All rows are made from the same 10 directions, up to rounding. Whole rows:
(in the rows, 128 means zero)
[[ 91 136  52 110  84 124 139 143  97 128 134  85 161 217 177 136 152 180
  191 158 131]
 [143 169 186 183 151 154  88 116  96 131 124 111 155 166 125 113 134 107
  119  93 111]
 [154  93 105 124 125 132 145 141 138 136  89 102  87 182 102 147 129 132
  135 129 117]
 [106  94 102 127 154 179 107 107 137 115 124 119 136 180 118 149 149 130
  123 124 140]
 [191 140 114 150 179 125 166 116  97 155 137 181  99  48 119 111 123  85
  134  99 193]
 [168 150 102 162 134 102 117  95 115 147 150  81 187 128 173 108 157  97
  141 103 137]
 [115 115  42  90 105 143 110 127 147 119 192 109 170 120 164 137 128 167
  147 158 122]
 [ 99 140 186 140  66 127 118 132 142 126 144 145 151 125 148 130 149 175
  175 141 107]
 [117 174  81 142 134 168 131 148 105 118 125  86 152 179 117  91 114 153
  140 125  72]
 [118  52 174  97 109 138  90 130 172 122 124 142  93 154 112 185 131 140
  108 147 134]
 [147 159 143 155  77  93 143 131 113 146 133 120 143 135 162 128 147 153
  186 129 125]
 [141 108 114 138 134 150 101 126 141 121 100  72 120 214 107 154 128 128
  109 120  89]
 [204 146 135 154 172  89 130 121 120 142 102  99  99 107 104 125  98  62
   71  93 118]
 [141 194 154 133  79  95 142 185  57 144 137 153  99 146 150 135  93 174
  179 148 131]]

Rows cut short, each followed by the rest of it:
[159 152  91 139 143 119 126 122  84 136 148 142 116 137 151 164] => [120 124 141 124 177]
[127 117  99 131 151 119 127 112 133 126 103  76 150 165 130 112] => [142  96 103 115 117]
[125 139 170 156 153 144 134 116 127 129 106 138 133 115 107  98] => [139 103 118 103 123]
[128 142 154 153 131 103 128 109 113 135 114 117 150 136 148 120] => [151 103 131 112 144]
[ 79 161 162 138  92 119 186 149 143 118  76 133 123 118 101  78] => [135 156 155 133  74]
[152 136 147 125 133 136 143 171  62 160 133 161 103 139 134 102] => [117 134 167 130 170]
[134 190 104 138 157 159 122 145  33 137 183 192 128 115 157 133] => [105 144 163 129 199]
[190 121 121 155 128 157 122 102 182 130 160 147 114  62 102 152] => [123 135 132 110 104]
[ 84 116 172  94 136 113 147 161  94 144 119 152 141 104 139  55] => [132 109 128 139 159]
[ 94  89  98  87 175 168 140 135 113 130 143 170 128 100 122  95] => [132 114 120 138 183]
[ 74 139 134 109 104 154 115 161 113 114 125 113 143 185 128 110] => [120 169 140 151  92]
[188 147 137 155  98 105  94 130  94 164 172  92 172 150 183 120] => [142 130 170 118 134]
[138 130 189 168  91 110 110 108 135 140 116 107 153 162 150 138] => [166 130 158 113 119]
[170 131  98 141 144 158 113 131  81 149 162 141 126 154 147 144] => [131 135 164 121 174]
[137 111 138 103  77  87 137 135 147 144 167 157 132  66 163 135] => [134 150 162 152 150]
[ 86  66 104 101 167 152 129 121 112 128  94 117 127 200 128 128] => [161 105 119 131 180]
[145 125 174 159 144 119 117 126  97 142  83 102 117 198 123 131] => [143  97 122 104 139]
[141 146 115 183 135 168 148  85 136 130 131 145 149 117 126 127] => [172 137 178 100 139]
[148 156 166 158 138  98  83  82 125 124 170 149 158  77 164 166] => [132  96 102 109 164]
[122  59  89 114 148 161 137 102 188 118 103 111 116 144  96 142] => [153 120 113 125 121]
[137 128  77 135 120 118 134  96 129 124 150 143 129 123 157 184] => [147 140 155 132 173]
[132 125 116 152 136 155 118 100 142 122 129 118 143 147 126 143] => [150 130 137 114 125]
[103 121  93 104 177 120 160 124 102 121 108 163 101 107 120 131] => [120  96 102 131 189]
[157 210 108 186 142 137  98  87 113  92 151 157 100 128 123 239] => [ 95 142 109 111 133]
[ 73 118 156 104  90 108 114 132 147 107 122 134 127 146 138 162] => [129 155 122 155 120]
[193 103 142 111 127 126 128 167 113 167 153 137 105  98 125  96] => [107 122 142 128 137]
[168 114  79 136 105 135 110 114 139 142 166  96 156 148 159 147] => [148 148 166 129 127]
[130 105 150  88 130 102 136 178  79 151 115 144  89 151 133 117] => [106 120 128 147 168]
[124 102 124 101 137 118 125 161  93 156 118  76 162 176 149  54] => [139 105 130 131 128]
[117 160 122 126 164 155 139 134 121 121 149 156 143  58 110  73] => [105 115 106 120 118]
[ 96 115  88 110 103 152  87 128 118 108 150 118 128 215 153 206] => [131 178 146 157 142]
[116 185 131 145 139 147 148 136 125 114 131 146 134  80 104  88] => [105 136 121 119  89]
[127  97 134 101 123 157  72 129 186 108 167 113 138 108 110 143] => [101 140  80 141  74]
[158 100 162 113 128 137 115 154 135 145 136 133 109 113 110 109] => [111 123 118 129 116]
[119  96 158 110 168 171  93 143 100 148 157 130 169 128 137  58] => [138  99 116 120 152]
[124  59  95 117 167 152 151 117 129 150  91  92 146 175 124  77] => [178  90 137 113 158]
[119 129 168 158 117  83 173 108 112 141  70 146 108 142 137 139] => [169 109 159 114 174]
[104 157 107 119 113 149 132 145 104 130 171 147 163 106 153  93] => [128 162 167 142 131]
[176 133 148 155 112 166 103 126 180 125 150 117 124 102  92 131] => [111 150 124 114  53]
[139  96 142  91 134  88  93 156 111 141 121  79 128 172 142 121] => [107  96  81 139 126]
[199 149 137 147 107 116  89 157  97 154 146  74 132 183 144 130] => [106 134 138 120  92]
[133  75 111 103 116 141 116 123 191 119 131 112 116 122 107 150] => [127 139 109 140  96]
[ 84 141 160 119 144 124 115 111 158 103 137 139 158  65 120 100] => [119 106  76 126 105]
[118 105 189 152 115 101 172 126 119 141  44 143  78 179 108 146] => [164 118 156 117 157]
[149  96 177 151 132 101 129  95 144 152 115 121 153 108 146 107] => [175  84 134 103 157]
[108 194  57 115 168 141 148 164  49 124 136 114 146 148 136  73] => [ 92 126 123 133 130]
[100 101 162 113 100 150  75 130 153 119 157 117 157 152 140 139] => [135 154 125 144 103]
[126 166 109 121 111  47 163 129 112 126 111 121 119 101 153 138] => [113 114 119 137 140]
[ 94 139 103 140 129 153 175 108 107 125 132 197 122 104 139 141] => [162 155 191 132 195]
[ 98 124  63 108 168 173 145 131 128 100 112 143  95 146  90 149] => [107 137 104 137 131]
[131  97  41  98 145 147 170 147 147 130 100  83 118 152 100  88] => [124 129 127 135  96]
[ 88 129 110 102  94 108 130 121 171  95 134 142 114 105 127 180] => [113 161 114 158 109]
[161  65 155 100 124  67 145 146 116 167  93 113  98 145 142 121] => [142  87 126 131 176]
[110  75 143 109 144 167  97 117 165 129 148 116 168 117 124  89] => [150 114 109 125 117]
[ 56  86 189 103 118 126 127 139 130 125  87 127 138 172 128 101] => [158 123 124 141 137]
[162 146 127 160 117  68 135  98 145 124  90  87 113 148 131 176] => [131 103 107 111 114]
[173 140 214 142 140 146  85 166 105 144 135 132 106 131  99 105] => [ 87 114  99 113  95]
[113 165 125 123 110  96 111 108 163 101 165 136 150  55 142 149] => [104 133  93 138 101]
[100  94 150 103  99  96 151 124 178 129 117 126 144  80 132  96] => [148 125 127 140 113]
[ 91  66 144  96 170 200  89 129 160 121 144 120 164 126 102  70] => [138 109  87 126 109]
[101 101 185 123  84 112 155 152 144 129  66 130  85 177 104 139] => [142 154 152 141 108]
[109 140 114 101 119 112 106 134 147 107 152 116 140 105 134 137] => [ 98 135  90 146  98]
[145  91 205 132 101 138 153 156 142 161 106 150 110 109 106  75] => [149 136 170 123 117]
[ 91 145 155 126  78 113 143 119 146 104 141 210  88  84 133 209] => [124 182 159 156 157]
[158 154 135 151 132  88 123  91 145 132 156 128 161  52 153 123] => [134  95 112 109 135]
[131 169 135 136 109 109 104 133 114 118 147 120 134 136 145 155] => [106 142 121 134 111]
[105 139 133 138 132 115 112 102 119 116 128 130 144 144 150 158] => [141 119 119 126 153]
[ 68 107 114  96 133 146 122 128 148  93 109 142 103 156 106 170] => [116 146  97 151 126]
[ 82 112 175  99 145 107  95 120 144 106 128 142 134 101 127 136] => [113  98  60 137 136]
[ 68  88 182  99  79 127 145 161 139 130  90 138 114 172 122 115] => [150 166 163 156 118]
